There are 8 hidden switches. A switch that is on adds its own fixed numbers to the row, and there is some noise. The rows also spread widely along 13 directions, which tell nothing about the answers.
In the rows, 128 means zero.
Some rows, each with its switches (1 for on, 0 for off) after it:
[131  52 124  67 131 127  75 141 132 188 137 104 157 126 163 111 157 102
 138 116 106 123] -> 0 0 0 0 1 1 0 1
[184 156  99 151 118 155  85  88 132 164 206 107 119 107 176 169 108 166
  87 132  95 117] -> 1 1 0 0 1 0 1 0
[208 102 136 114 138 157  75 140 112 182 109 134 155 120 163 169 155 174
 126  87 148 152] -> 0 1 0 1 1 1 1 0
[101 186  67 143 180 115 133 107 159 165 155 130 102  98 164  90 132 146
 143 129 179  98] -> 0 1 0 1 1 0 1 1
[169 138 136 156  85 151 107  86 118 200 167 117 118 125 154 161 112 156
 112  95  31 126] -> 0 0 0 0 1 0 0 1
[127 117 173  80 111 138  95 171  68 115 141 135 154  85 178 124 152  98
  97 159  97 136] -> 0 1 0 0 1 1 1 0
[141  87  89 102 148 169 105 114 109  94 149 149 134 119 143 115 109 135
  62 154 159 122] -> 1 1 1 0 0 0 1 0
[156 152  97  77 153 127  89 185 122 147 128 134 117 133 167  57 148 140
 125 127 103  71] -> 0 1 1 0 1 0 1 0
[142  97 127 133  75 132 142  94  83 220 150 121 142 110 130 102 133 150
 135 112  99 170] -> 0 1 1 1 1 1 0 0
[ 72 134 126 133 128 174 118 107 109 157 194 122 120  94 185 140 151 153
  81 115 128 131] -> 0 1 0 0 1 0 1 0
[ 89 137 128  92  87 131 116 111 101 180 193  97 173 104 123 141 118 110
  85  98  91 128] -> 1 0 1 1 1 1 1 0
[143 149 112 145 148 154  64 135 142 205 154 117 134 101 197 157 141 126
 150 108 116  98] -> 1 1 0 0 1 0 1 0
[135 137 117  84  56 171 141 130  99 114 100 172 126 130 163  76 126 120
 122 161 151 134] -> 0 0 0 0 0 0 1 0
[145  55 111 111  98 122 102  87 120 164 163 139 102 124 170 106 107 112
 126 153 104 118] -> 0 0 1 1 1 1 1 1
[100 230 127 132 146 126 132 144 127 142 177 111 147  99 115 133 130 133
 108  92 104 112] -> 0 0 0 0 1 0 0 0
[138 115 128  77 112 119  89  98 140 162 120 127 114 157 179 156 116 130
 126  99 135  98] -> 1 1 1 0 0 0 1 0
[118 122 147 143 121 117 104 112 128 159 192 113 146 104  94 167 117 107
 132 102  82 122] -> 0 0 0 1 0 0 0 1
[174 101 152  86 123 108  77 114 115 180 130 122 126 118 197 153 149 147
 123 101 135 136] -> 1 0 1 1 1 1 1 0
[175 101 101 107  64 171  98 112 128 189 170 118 133 132 158 115 145 159
 132 115 122 136] -> 0 0 0 0 1 0 1 0
[104 165 119 127 184 116 118 115 116 119 145 118 170  88 120 154 103  87
  81 127 114 126] -> 1 0 0 0 1 0 1 1
[151 153  73 125 184 119 120 121 147 150 186 105 126  79 169  79 168 167
 126 146 201 153] -> 0 0 0 0 1 1 1 0
[137 148 124 122  64 161 104 145 102 160 208 122 143  82 147 117 148 135
 125 146 111 128] -> 0 1 0 1 1 0 1 0
[ 91  78 103  98 136 146  89 122 143 130 147 121 167 119 144 145 114  47
 136 151 150 118] -> 0 0 0 0 1 0 0 0
[135 155  61 145 141 178 112  91 159 153 173 120 135 116 160 154 116 157
 109 119 182 124] -> 0 1 0 0 1 0 1 0
[ 88 108 135  70 158 108 100 119 145 104 149 136 108 131 166 138 149 114
 119 124 202 107] -> 0 0 0 1 1 0 1 0
[127  76 190  54  79 105 120 124  60 121 154 127 148 104 130 136 141 114
  95 133 140 165] -> 1 1 1 0 1 1 1 0
[159  97  98 138 121 131  88  81 127 182 197  89 163  76 170 163 124 115
 116 159 102 155] -> 0 1 0 1 1 0 1 1
[154 197 107  98 131 131  84 168 149 153 185  96 153 104 147 112 153 136
 131 117  99 100] -> 0 0 0 0 0 0 0 0

New rows. What belongs after each?
[180  68 136  64  79  80  86 110 114 177 164 103 124 137 143 111 128 107
 153 139 106 122] -> 1 1 1 0 1 0 1 0
[120  55 115  73 102  92 134  79 122 125 151 138 114 142 103 101 109 110
 122 136 161 132] -> 0 0 1 1 1 0 1 1
[136 122  86 155 157 153  87  95 157 158 166 123 128  97 194 172 112 105
 147 150 179 125] -> 0 1 0 0 1 1 1 0
[140 127 113 103 146 108 120 117 103 149 199 103 108 115 151  87 133 166
  74 128  81 117] -> 0 1 1 0 1 1 1 0
[ 97  93  86  74 163 135  98 144 125 116 149 131 147 108 160  93 142  99
 106 156 182 109] -> 0 1 1 1 1 0 1 0
[162 100  82 132 112 149  98  68 129 181 149 118 130 143 169 159  85 131
 100 126  87 116] -> 0 1 1 1 1 0 1 0
[107  89 104 105  82 162 130  90 102 122 169 143 121 101 162  88 107 119
  80 185 137 135] -> 1 1 0 0 0 1 0 1
[ 87 107 181 110  95 135 140 114  67 134 159 139 138 104 130 144 127 115
  86 108  95 154] -> 0 0 1 0 1 1 1 0
[ 92 116 190  60 177  72 106 128 102 111 123 130 115 112 163 144 153 117
  91  95 137 119] -> 1 0 1 0 1 0 1 1
[166 140 116 108 159 128  90 161 135 118 124 155  93 112 199  86 150 128
 146 154 159 103] -> 0 0 1 0 1 0 0 0
[142  57  72  81 150 169  84 137 103 166 176 100 175  94 169  84 153 139
  66 151 138 142] -> 1 1 1 0 1 1 1 0
[156  64  92  66  93 134 118  94 122 124 168 125 115 141 142  89 133 149
 103 159 176 141] -> 0 1 0 0 1 0 1 0
[121 150  55 161 168 196 105 109 153 153 180 128 119 117 171 135 112 167
  84 119 150 107] -> 0 1 0 0 1 1 0 0
[ 99 173 169 116 115 107 114 150 104 160 201 114 124  81 147 121 171 132
 131 109 105 124] -> 0 0 0 1 1 0 1 0
[118 167 136 116 230  83 103 139 117 119 154 102 161  84 134 148 147 113
  89 118 126 136] -> 0 0 0 1 1 0 1 0
[138 158 133 100 127 125 122 115 130 109 146 158  74 123 190 117 145 172
 110 128 195 119] -> 0 0 0 1 1 1 1 0
[171 149 132 164 191 141 103 131 101 181 161 111 142  96 143 140 151 182
  86  80  74 148] -> 0 0 0 0 1 1 1 0
[117 103 167  56  72 119 115 141  89 143 131 142 120 148 122 107 134 131
 104 106  79 103] -> 0 1 0 1 1 0 0 1
[140  68  91  99 103 167 100  85 142 150 167 128 115 126 195 121 143 145
 115 147 180 142] -> 0 0 0 0 1 0 1 0
[ 91 152  86 153 192 180 147 125  98 145 118 147 155  59 174 100 154 151
  90 126 180 158] -> 0 1 1 0 1 0 1 1
[111 120  98  89 128 114 114 107 137 174 178 105 127  96 179  93 153 145
 119 143 148 127] -> 0 1 0 1 0 1 1 1
[149  89  89 107  64 143 129  58 124 129 204 136 101 110 143  99 115 155
  94 169 179 145] -> 1 0 0 1 1 0 1 1
[132 136 118  95 152 103 110 111 124 156 164 112  92 126 185  96 151 162
 103 127 113 110] -> 0 1 0 0 1 0 1 0
[121  70 136 104 158 144  94 115 100 122 167 126 122 128 146 134 138 154
  51 124  96 126] -> 0 1 0 1 0 0 0 0
[124  56 152  74  84 141 105 103 124 136 144 138 125 137 132 153 142 126
 131 104 172 140] -> 0 0 0 0 1 0 1 1
[123  98 135  66 102 115 121 119 120 132 129 150  84 134 192  77 158 137
 140 140 181 123] -> 0 0 1 0 1 0 1 0
[164 111 110  97 147 137  89 116 139 140 126 141  85 157 203 110 130 160
  98 124 119  98] -> 0 0 0 0 1 1 0 0
[160 127 120  97  72 146 109 118 121 161 177 112 171 110 116 149 139 146
 126 104 145 157] -> 0 0 1 1 0 0 1 0
[155  95  72 111 127 170  82 112 136 146 145 126 136 155 158 122  95 108
  90 141  76  91] -> 0 0 0 0 1 0 1 0
[155 110  91 132 124 149 136  61 120 105 163 139 132 122 132 153  87 146
  68 150 173 163] -> 0 0 0 1 1 1 1 0
[117 200 111 115 159 152 107 116 118 146 137 121 153 105 183 159 127 148
  55 100 117 117] -> 1 0 0 1 1 0 1 0
[ 86  76 109 103 180 122 118  94 139 145 169 106 139 125 118 149 141 136
 109  91 195 143] -> 0 1 1 0 1 0 0 0
[125 105 145  60 166 119 119 127  96  82 136 136 115 138 143 117 146 172
  47 109 145 127] -> 0 1 1 0 0 0 1 0
[108 163 111  86 138 133 144 114  96 140 116 108 188  97 148 132 127 120
  80 122 142 161] -> 0 1 1 0 1 0 1 0
[ 55  68 156 119 142  98 135  66 114 143 138 148  87 144 141 144 114 102
 126 118 144 121] -> 0 1 0 1 0 0 1 0
[150 120 129 162 145 147  98 135 105 181 171 133 120 117 130 122 128 146
 111 103  57 114] -> 0 0 0 1 1 1 0 0
[103 201 100 123  95 165 142 145 107 166 175 108 195  95  96 106 122 116
 105 110  89 132] -> 0 0 0 0 0 1 1 0
[ 93 117 161 152 137 145 153 112  53 165 142 152 122 102 122 114 132 163
  72  91  75 153] -> 0 1 1 1 0 1 1 0
[151  76 141 100 133 132 112 137  71 151 160 113 177  78 121  95 166 138
  76 140  84 178] -> 0 0 0 1 1 0 0 1
[174 104 127 148 106 127 135  78  92 177 185 117 124 115 111 126 128 184
  91 104  90 173] -> 0 0 1 1 1 0 0 0
[106 163 157 102 129  89 139 154  85 124 186 115 144  73 101  80 155 108
 117 139  91 136] -> 0 0 0 0 1 0 1 1
[157 174  73 166 154 155 131 119 136 130 190 146  90 103 136  88 127 181
 118 143 170 114] -> 0 1 0 0 1 0 1 0
[155 149 108 107  96 147  96 126 126 211 199  95 130 110 170 126 166 196
 115  84 112 124] -> 0 1 1 1 1 0 1 0
[ 83 163 114 146 213 147 102 146  97 172 163 107 166  77 161 137 150 140
  68  92  82 118] -> 0 1 1 1 1 0 1 0
[127 114 106 120 127 125 109 110 127 194 147 129 111 124 175 112 128 138
 141 114 131 111] -> 0 1 1 1 1 1 1 0
[173 141 117 152 112 131 136 127  90 104 166 171  95 101 106  72 105 130
 123 166 136 124] -> 1 0 1 0 1 0 1 0
[121 120 122 125 131 162 121 134  93 142 150 126 184 112  85 144 111 106
  89  99  92 140] -> 0 0 1 0 1 0 1 0
[128 114 173  72  77 107  96 124 112 118 156 135 116 144 138 149 121 103
 118 123  91 105] -> 0 0 0 1 0 0 1 0
[123  98 175  72 106 103 110 115 110 149 153 123 122 134 128 141 157 139
 123  91 150 142] -> 1 0 0 0 1 0 0 0
[ 80 103 131 117 111 131 124 113 116 174 220  99 146 116  76 137 136 134
 122  78 112 127] -> 0 1 1 0 0 0 1 0
[128 105  83  78 202 128  95 124 121 112 148 124 111 121 203  79 151 156
  48 160 136 107] -> 0 1 0 1 1 0 1 0
[129 176  91 117 125 122 148  68 138 181 148 112 117 136 155 112 131 182
 103  97 132 135] -> 0 0 0 1 0 0 1 0
[136  77 106 126  89 135 115  86 120 147 133 141 138 104 164 117 101  58
 156 188 125 142] -> 0 0 0 0 1 0 1 1
[173 145 105  88 146 136  85 130 111 138 125 108 190  95 166 138 111 111
  60 150  69 131] -> 1 0 0 1 0 1 0 1
[106 133 110  85 140 130 113  81 135 117 140 114 159 117 162 183 112 109
  91 130 203 143] -> 1 1 0 0 1 0 1 0
[128 151  88  57 152 120 107 105 165 129 131 121  95 153 207 118 146 169
 105 117 204 100] -> 0 1 0 0 1 0 1 0
[112 162  86 114 173 131 114 105 130 138 123 107 188  94 163 140 105  89
  87 142 132 139] -> 1 0 1 0 0 0 0 0
[124 187 154 142 135  95 149 114  77 111 208 119 109  76 127 107 131 143
  82 154  85 143] -> 0 1 0 0 1 0 1 0
[103 148 126  87 147 100 142  97  88 129 130 103 177  91 163 115 126 103
  61 156  90 166] -> 0 0 1 1 0 0 0 0
[141 151  99  60 129 164  99 117 129 113 142 122 126 149 192 138 127 181
  38 109 121  99] -> 0 1 1 0 0 0 1 0
[186 163 101 152 129 164 121 110  90 188 149 120 144  74 194 114 161 196
  90 137 115 175] -> 0 1 0 1 1 0 1 0
[144  98 119 149 140  91 162  31 107 153 145 127 104 115 136 127 107 148
 123 140 155 182] -> 0 1 1 0 0 0 1 0
[125  97  83 105 175 125  88  94 156 157 161 114 112 140 178 125 132 138
 100 120 137 102] -> 0 0 0 1 1 0 1 0
[127 160 118 104 169 119 104 113 119 156 169  79 180  77 165 156 152 135
  85 125 146 160] -> 1 1 0 0 1 0 0 0
[103  83  94  81 159 177  87 162 123 135 166 112 174 136 103 117 140 131
  69  85 115 105] -> 0 0 1 0 1 0 0 0
[133 104  59 183 170 170 111  72 151 165 194 126 105 125 141 139  94 159
 101 122 135 114] -> 0 1 0 0 0 1 1 0
[139 111 162  52  63  93 137 109  84 160 133 118 132 120 157 104 154 136
 130 127 134 164] -> 0 1 1 0 1 0 1 0
